There are 4 ways to turn a row about zero (a turn may also mirror it). The second row of each pair is the first, turned, with some noise. The first 40 pairs use one turn. New pairs use 3 turns, one after the other, and a turn may come again.
In the rows, 128 means zero.
Some pairs, each with its turns in order after it:
[108 140 127 208 142 139 208 119 132]
[184 126 126 129 135 222 171 123 132]  E

[110 140 208 149 103 152 142 139 149]
[193 141 106 101 136 129 113  91  85]  E

[144  72 131 140  94 148 102 130 105]
[106 138  74 139  81 121 118 128 111]  E

[131 125 108  48 134  92 104 129 165]
[ 92  92 116  92  77 136 135  87 170]  C

[130 148 119 117 146  91 148 138 164]
[149 109 158  96 103 136 121 105 142]  C

[146 128  98 123 123 120 102 140 107]
[123 124 128 126 155 133  95 154 136]  Q

[153 146 111  99 140 180  48  91 193]
[166 163  38  96 137 192 112 117 154]  Q

[116 111 129 125 146 130 127 107 125]
[122 125 109 122 114 114 123 117 117]  Q

[136 127 126 116 103 125 101 134 156]
[105 130 137 134 132 135 131 105 162]  C

[132 141  75 208 120  84 132 114 150]
[101  79 130  96 113 199 160 105 165]  E

[149  65 132 109 108 106  98 124 188]
[113 100  75 103 113  62 163 123 141]  E

[110 149 121  98 191 148 117 133 124]
[153 117 127  85 113 123  90  90 149]  Q

[124 134 118  58 135 135 132 196 169]
[112 162 125  83  74  96 121  74 159]  C

[208 133 131 131 183  91 112 117 150]
[130 103 152 127 109 188 149  69  80]  C

[126 168 130 137 187  88 122 142 143]
[115 150 173  93 165 136 145 110 162]  E

[145 110 100 166 124 146 134  84 114]
[ 78 127  95 168 124 136 115 119 133]  Q

[122 126 129 109 113 131 148 120 110]
[135 133 132 148 135 100 127 119 121]  Q

[ 75 131 143 185 143 118 124  82  98]
[ 74 104 169 131 172 125 116 176 129]  S

[147 182 103  86 118 170 125 127 130]
[148 171 116 149 116 122 103  97  71]  S

[155 152 124 125  95 129 125 185 127]
[168 105 132 151 105 119 135  79 121]  S

[140 187 103 178 105 135 145 121 105]
[122  96 144 140 142 201  99 107 121]  E

[129 129 121 120 101 128 117 132  99]
[125 109 132 124 112 118 138 123 102]  S

[121 138  51 127 149 135 139 125 147]
[110  96 140 134 142 150 133 176 181]  E

[205 131 115 153 170  57 128  91 129]
[ 82 161 126 129  66 126  94 196 173]  Q

[145 100  85 161 122 124  95 125 147]
[115 113 115 169 109 167 160 146 138]  S

[185 153 158 176 173 153 127 132 148]
[130 166 171 123 151 169 127 102  64]  C

[106 136 123 112  51 111 159 120 164]
[126  96 153 113 162  80 117 123 190]  C

[122 141 155 135 162 132 138 101 111]
[115 146 144 111 173 116 124 140 125]  S

[146  98 120 144 149 142 135 139 143]
[123 141 150 147 109 120 146 120 103]  C

[ 90 122 126 176 130 132 111 125 149]
[ 97  93 108 111 126 150 161 118 127]  Q

[176 110 172 155 143 129  96  87 160]
[ 85 143  79 146 173 126 160 113 166]  S

[119  94 126 119 127 126 139 178  84]
[152 147  85 157 104  91 121 118 124]  C

[ 76 173 124 116 109 115 137 143 136]
[136 128 165 144 100  99  78 134 123]  S

[150 208 117 183 145  88 122 163 161]
[119 107 159  88 176 174 115  63 177]  E

[120 168  84 127 115 170 136 137 127]
[138  98 132 143 149 157  82 155 146]  E

[124 116 126 122 168 137 139 100 125]
[121 127 111 124  92 117 104 102 129]  Q

[151 158 146 146 128 111 132 121 132]
[140 126 123 152 158  99 132 121 133]  S

[179 103 124 153 137 202 149 151 140]
[146 126  98 127 159 201 130  75 127]  S

[104 123 121  98 126 149 109 152 134]
[162 114 120 107 150 132 119 115 110]  Q

[163 119 168 109  99  55 136 129 115]
[148  67 111 147 145 130  90  70 131]  C

New pairs. What belongs after each?
[114  94 116 114 130 208 132 135  99]
[111 164  93 132 117 108 135  52 120]  C S E

[100 126 136 122 145 128 130 104 173]
[ 94 127 107 122 102  98 106 142 137]  C S S

[130 119 101 128 163  89 121 126 145]
[104 103 133  97  97 105 134 136 139]  C C Q

[127 126 147 113 129 124 154  56 171]
[178 140 179 114 179 134 119 142 117]  E E C

[ 52 124  91 159 115  84  80 128 108]
[124  89  97 137 106  98 215 162 111]  E E S

[111 101 145 105 127 130  48 107 150]
[ 50 112 153 138 112 138 116  94 140]  C S S

[205 171 110 147  50 106 146  48 147]
[ 68  76 175 101  99 117 156 217  78]  E Q S

[133 126 144 138 169 124 161 167  94]
[139 116 180 107 100  96 156 138 126]  Q S E

[131 131  84  99 208  98 147 125 128]
[143 101 187 124 140 142  60 113 144]  Q Q Q

[123 153 111  98 157 107 179 156 205]
[ 59  89 109  72 148  90 133 121 103]  E C S

[145  48 135 126 129 120 105 161 132]
[168 160 129 137  68 154 137 144  97]  E C Q

[166 120 141 157 171 136 129 120 108]
[137 114 130  95 117  93 140 110  89]  S C S

[129 131 174 144 117 176  93 138 131]
[134 130 116 138 167 113  66 135 143]  C C E

[ 98 149  70  48 126 122 156 113 126]
[125  64  94  92 167  98 149 178 109]  S S S

[120 137 103 137  88 147 107  58 121]
[167 147 152 149  99 182 128 144 166]  C E Q

[ 48 169 106  95 177 139 118 125 145]
[118 124 164  79 102 139 192  98  74]  S S E

[130  99 149 154 144 133 179 119 144]
[121 119 118 108 164  97 102 154 158]  S C C

[151 150 155 119 122 124  67 139 123]
[133 178 109 124 144 154 114 171 130]  C S C

[ 96 124 111 123 119 148 137 131  67]
[127 148 152 118 147  77 156 154 111]  S Q S

[103 135 119 125 132 111 125 140 152]
[140 129 153 139 120 135 122 103 127]  S Q Q

[123 157 138 148  99 150 131 162 140]
[151 113 150 145 127 172 120 152 134]  E S E

[163 134 143 144 110 123  99 120 166]
[166 144 148 127 115 105 126 135 166]  Q C Q

[133 126 130 149 110 177 160  72  57]
[ 73 124  97 187 115 144  64 118 147]  C Q C

[151 166 129 113 104 144  79 114 140]
[136 162 125  96 159 110 144 144 167]  Q E E

[ 98 128 112  88 112  48  99 128 116]
[115  84 145 147  70 127 112 114 192]  E S C

[121  86 137 147 120 152  82 127  96]
[ 84 149 140 106 126 159 143 102  94]  C S Q

[141 152 100  73 131 166  73 131  53]
[128 131 190  63 128 139 192  82 117]  S Q E

[145  70  67 127  91  95 144 124 150]
[131  85 111 133 148  90 146 128 208]  E C S

[ 92 117 142  99 156 154 157 139 101]
[130 135 131 130 128  70 113 161  99]  S S S

[ 68 171  48 113 142 121 201 137 147]
[ 64  68 166 157 183 149 164 167 165]  E E E

[137 143 129 143 103  48 121 208 109]
[191 119 166  81 141  85 189 140 156]  E Q C

[112 123 116 162 144 101 143 123 137]
[130 133 159 123 153 118 111 104 112]  C Q S

[122 137 128 122 152 146 103 154 155]
[111 134 127 108 130 124 174 114 121]  C E S

[123 106 116 124 106  81 173 136 198]
[109 149  79 167 100 136  84 133  74]  Q S Q

[189 115 124 115 157 128 173 146 126]
[120 136 145 161 132 144  75 116 180]  S S Q

[105 137 133 129  59 149 108 160 127]
[156 161 148 107  99 146  89  92 150]  Q S Q

[173 120 112 158 172 136  60 117  93]
[159 109 156 104 110 146  73  93  71]  Q S E

[130 208 168 169 208 133 124 106 126]
[115 157 161 119  94  88  67 191  64]  Q E Q

[147 106 131 208  99 127 134 155 106]
[ 92 113 109 156 195  84 130 114 124]  S Q Q

[ 75 125 189 139 136 208 148 135 170]
[185 131 165  71 164  73  82 152 105]  S E Q

[140  69  79  92 129 109 207 173 126]
[160 175  80  81  93 130  65 182 119]  Q Q C

[116 132 123 116  76  64  87 134 134]
[129 136  97  72  76 121 155 140 161]  E C E

